There are 7 hidden switches. A switch that is on adds its own fixed numbers to the row, and there is some noise. The rows also spread widely along 9 directions, which tell nothing about the answers.
Some rows, each with its switches (1 for on, 0 for off) after it:
[ -3 -20  15  -3 -48   6 -10 -15  10  30  40   4 -27 -48  -6 -56 -32  -5
  -2 -55  -6 -25  46  27   9 -12 -13 -11   7 -47  20  44]
1 0 1 1 0 1 0
[ 13  -9  -8  60   1 -29  -4 -19 -15 -19  29  -7 -10   2  -3  33  -7 -39
  28  -4 -15   2   3  -1  23 -12  -4   6  43   9 -36  30]
1 1 1 1 0 1 0
[  7 -35   9 -17 -41 -10 -10  12   3  23  61   4   2   3  -1 -30 -24   5
   8 -26   9  19  52   9 -18 -28 -10  25  -1  -7 -32  39]
1 0 0 1 0 1 1
[-16 -14  38  11  -7 -23   1 -23  -3   8  32  35  14 -39 -13 -13   1   3
  19 -28   6  -2  26  35   7 -38 -29  -3  26 -58 -25 -16]
0 1 0 0 0 0 1
[ 30 -15   8  18  -5 -14  12   0  -8 -22  33 -20  13  12   0  11  -2  -5
  16   9 -10  43  16  -6 -10  28   0  45  37  49 -17  26]
0 0 0 0 0 1 0
[ 28   2  -2  56 -14   8  18  -7 -20 -15  19 -27 -32   4  22  26  -1 -35
  16 -29 -44  -6 -18  22   8  22  31  -5  33  17   7  -8]
1 1 0 0 0 0 1
[-23 -15 -35  29 -55 -22  -5 -12 -13 -17   6 -17   6   8  17  13  12 -36
  23 -33 -23 -24 -20   5  -4  -8  46 -32  18  19   9  26]
0 0 1 1 1 1 1
[-24  27 -10  17 -41  -3 -36 -26  19   1  11  32  -5 -49 -29  -1  -9  25
  -6  14  36 -15 -18   2  22   4  -2  -9  23 -51   7  43]
1 0 0 0 1 0 0
[ 26 -14 -14 -12 -15  37  -8   6  -4  23  -2 -37   0  -6  13 -18  -9   2
  -3   6   0 -26  11 -11 -11  23  21  -7 -30   4  16  15]
1 0 0 1 0 0 0
[  7  34  39  45  34   2  36   0  -3 -20 -24 -16 -44   3  25   8   1 -49
   5  -9 -46 -30  -9   9  26  16   1 -22   4  -9  10 -17]
0 0 1 0 1 0 0
[  3  -6 -22  22   0   3 -24 -20 -15   0  28   4 -10  -7  -5  -3 -14 -13
  10  29   8 -25  15 -11  15 -25 -18   5 -17 -16 -28  33]
0 0 0 1 1 1 1
[ 16  25  41  31 -38  -9  11  33  17   6  52  26 -80  11  -4 -22 -51 -30
 -17 -41 -22  18  20  33  12 -15  -9  16  23 -36 -15  26]
0 0 1 1 0 1 1
[  8 -60 -30  -4 -12   2  -1  -3 -35  17   3 -39  31  11   8  14  22 -19
  33 -22  -4 -16   1   9 -14 -25  24 -20  10  11 -24 -22]
1 1 1 0 0 0 0
[ 10  -7  44  23 -28 -23   7  20   8  -5  35   0  15 -16  -4  -7  -2  12
   9 -14   8  39  21   3  -9  28  -6  24  31  -6 -14  31]
0 1 1 0 0 1 1
[  6   2  21  14 -27  33  -5  13   0  24   9 -18 -26 -27  14 -48  -9  -2
  -6 -22  -6 -41  25   2   2  17   4 -24 -37 -39  17  21]
1 1 1 0 1 1 1
[-24   4  20  14 -13 -14  -4 -15   1   9 -14  15   9 -27  -9   6  14  -2
  14 -18  14 -27 -17  15  11 -22   1 -35  17 -55  -6 -17]
0 1 1 0 0 0 0
[ 21  -7 -30  19 -34   9 -15   8  -5  -4   7 -30 -10  11   8   3 -10 -19
   7   5  -5  -6 -10 -15  -6  20  33  -1   5  22   8  32]
0 0 1 1 1 1 0
[ -6   2  16 -11 -56  -1   8  22  16  11  39  15 -33  -2   7 -32 -26   0
 -17 -47  -4  11  18  29 -12  -2  11   2   2 -13   8  26]
0 0 0 0 0 0 1
[-36 -32 -19 -10 -79 -19 -14 -25   5   8  28 -12   8 -42  11 -40  -5 -10
  11 -65  -3 -37  29  13  -7 -12  27 -42  -4  -6  31  61]
1 1 1 1 1 0 0
[  1  -7   4   9 -35  33 -13   5 -11  31 -17 -22  -6 -19  18 -15   6 -16
  10 -31 -13 -63 -12  10  -8  -1  36 -56 -30 -52  20 -24]
1 1 1 1 1 0 1
[  4   5 -47   9 -29  36 -20 -10  -7  12   2 -19 -20 -19  -6 -13  -7   3
  -7  20  11 -39 -16 -10   7  16  20 -22 -33 -10  24  33]
0 0 0 0 0 0 1

New rows, each followed by its switches (1 for on, 0 for off):
[  9 -45 -58  -4 -17  17 -25 -22 -29  14  34 -20  12 -11 -11 -15  -5   2
  14  24  20 -17  23 -11  -1 -26  -2   3 -20   8 -22  38]
0 0 0 0 0 1 1
[ 17  -6  30  44   3 -29  -5 -13  -6  -1  40  26 -19 -13 -23  10 -24 -25
  23 -16  -4  19  19  20  24 -32 -30  19  57 -40 -45   4]
0 1 1 1 0 1 0
[-28   7   7   3 -21  -1   1  12   3  -6 -21 -23  20 -12  18 -12  21   3
   3  10  13 -39  -6 -26  -4  25  20 -43 -50  -1  12  36]
0 1 1 0 1 0 1
[-17 -12  -7  14 -45  11 -24 -24   0  19  23   2 -13 -50  -6 -42 -16  -4
   3 -23   1 -53  27   6   9  -9  -2 -32 -19 -47  19  50]
1 0 1 1 1 1 1
[ 13 -23 -13  38  -8 -12  15 -13 -23 -20  46 -12 -25  15  15   5  -6 -48
  21 -28 -47   7  19  20   3 -18   6  19  31  34 -19  11]
0 0 0 0 1 1 1
[ 16 -17  13   9  -5  12  22   2 -14  -4 -12 -36  29  -1  27   0  22  -2
  16 -10 -20   0  -3   3 -22  40  30  -3  -3  25  23 -17]
0 0 0 0 0 0 1
[-26  10   5 -10 -52 -13 -12  13  19   6  27  18 -12  -4   8 -27 -18   0
 -12 -19  14 -12  20   0  -8 -22   6 -16 -35 -25  -8  41]
0 1 0 1 1 0 1
[-13  -3 -13   6  -5 -16   8 -23   2 -17   6 -19  14 -24   4 -16   5  -4
   4  10   0 -19  17 -17  10  21  -4  -8 -15  30  19  55]
0 0 0 0 0 0 0
[ 12 -49  -4  -5 -39 -10   5   3 -18  12  61  -8  -1   6   8 -21  -9 -16
  19 -49 -15  19  43  27 -23 -29   6  18  15  17 -25  10]
0 1 0 0 0 1 1
[  8 -14  58  -1 -11  -5  19  16   3  25  13   5  -2 -10  10 -25  -2  -9
  13 -55 -22   3  28  34  -9  -9  -7  -4  27 -39 -10 -26]
1 0 1 0 0 1 0
[ -1 -10  50  -1 -25 -15  14   1  10   3  26   8  17 -29   6 -29   0  12
  10 -32  -5  22  36  19 -17  19  -8  13  16 -13   7  11]
0 0 0 0 0 1 1
[-27   4 -46  22 -40  -5 -23 -20  -6  12  16  15 -44 -14 -17   6 -12 -28
   6 -25  12 -56 -21  17  34 -55   9 -48   5 -43 -17  31]
1 1 1 0 0 0 0
[ -6 -18  -4   0 -58  -7  -6 -14   6   9  34  -4 -14 -22  11 -30 -16 -11
   6 -56 -15 -18  23  21  -7  -2  18 -11  13  -6  24  41]
1 0 0 1 0 1 0
[-41  16 -10  -4 -36  -1 -12  -3   9  -3 -24   7  16  -9  11   1  25   8
   1   3  15 -36 -25  -5  -1   2  24 -43 -26 -25  13  15]
0 0 0 0 1 0 1
[ 23  -8  -5   8 -32  -7  -4  14  -1   5  47  -2 -44  18   8 -13 -33 -27
  -2 -30  -9  11  22  12   0 -23   2  16   9   5 -25  26]
0 1 0 1 0 1 0
[-15 -43 -19 -10 -50 -17   3 -22  -8   2  15 -22  32 -35  -4 -14  12   1
  17 -41  -5   1  13  13 -17  12  28 -12  31  20  27  29]
0 0 1 0 0 0 0
[ 11  -6  18  16  15   2  -2   0 -11   0   6  -6  17   1  14  -4   2 -12
  13  19  -6 -10  20 -11  -6   0  -9  12 -14 -10 -22  -2]
0 0 0 1 1 1 1
[ 21 -20  15  29   6   2  -3 -22 -25   0 -14 -16  49 -20   3  28  33   2
  36   1  -3   8 -19  10 -12  23  14   4  46 -13  -7 -48]
0 1 0 0 0 1 0
[-25   2 -49  17 -64   3 -23 -18 -10  -4   5   4 -16  -4   3   7   6 -19
   8 -23  -6 -35 -39  17  -1 -14  43 -37   9  -9  16  18]
0 0 0 0 1 1 1
[-35  12 -19  27 -57  -3 -22 -16  -3   4   6  15 -29 -29 -13  -4  -1 -15
   5 -30  10 -52 -27  23  21 -24  19 -57   4 -58   9  25]
0 1 1 0 0 1 1
[-32  -8  22  13 -33 -40  -1 -25   9 -18  34  12  35 -47  -3 -22   9  17
  14 -12  18  -1  37  -1   2   6 -19  -1   4  -6   0  67]
0 1 0 0 0 1 1
[ 19  -9 -30  41 -15  24 -14 -38 -23   6  20 -10 -33 -25  -2   1 -11 -27
  14 -16 -26 -28  -6  22  19  -2  12  -3  32 -17   8   0]
1 0 0 0 1 1 0
[ 41  -3 -10   8  11  32  16  41 -18   9  -9 -45 -44  50  23   3 -11 -40
  -3   2 -27 -11  -7  -4  -1   6  19   2 -21  28 -17 -12]
0 0 1 0 0 1 0
[-31 -21  -1  10 -34 -20 -27 -33  -2  10   8  15  43 -50 -24   3  19  19
  26 -14  31 -13  -1   5   4 -21   2 -22  32 -45 -12  16]
1 1 1 0 1 0 0
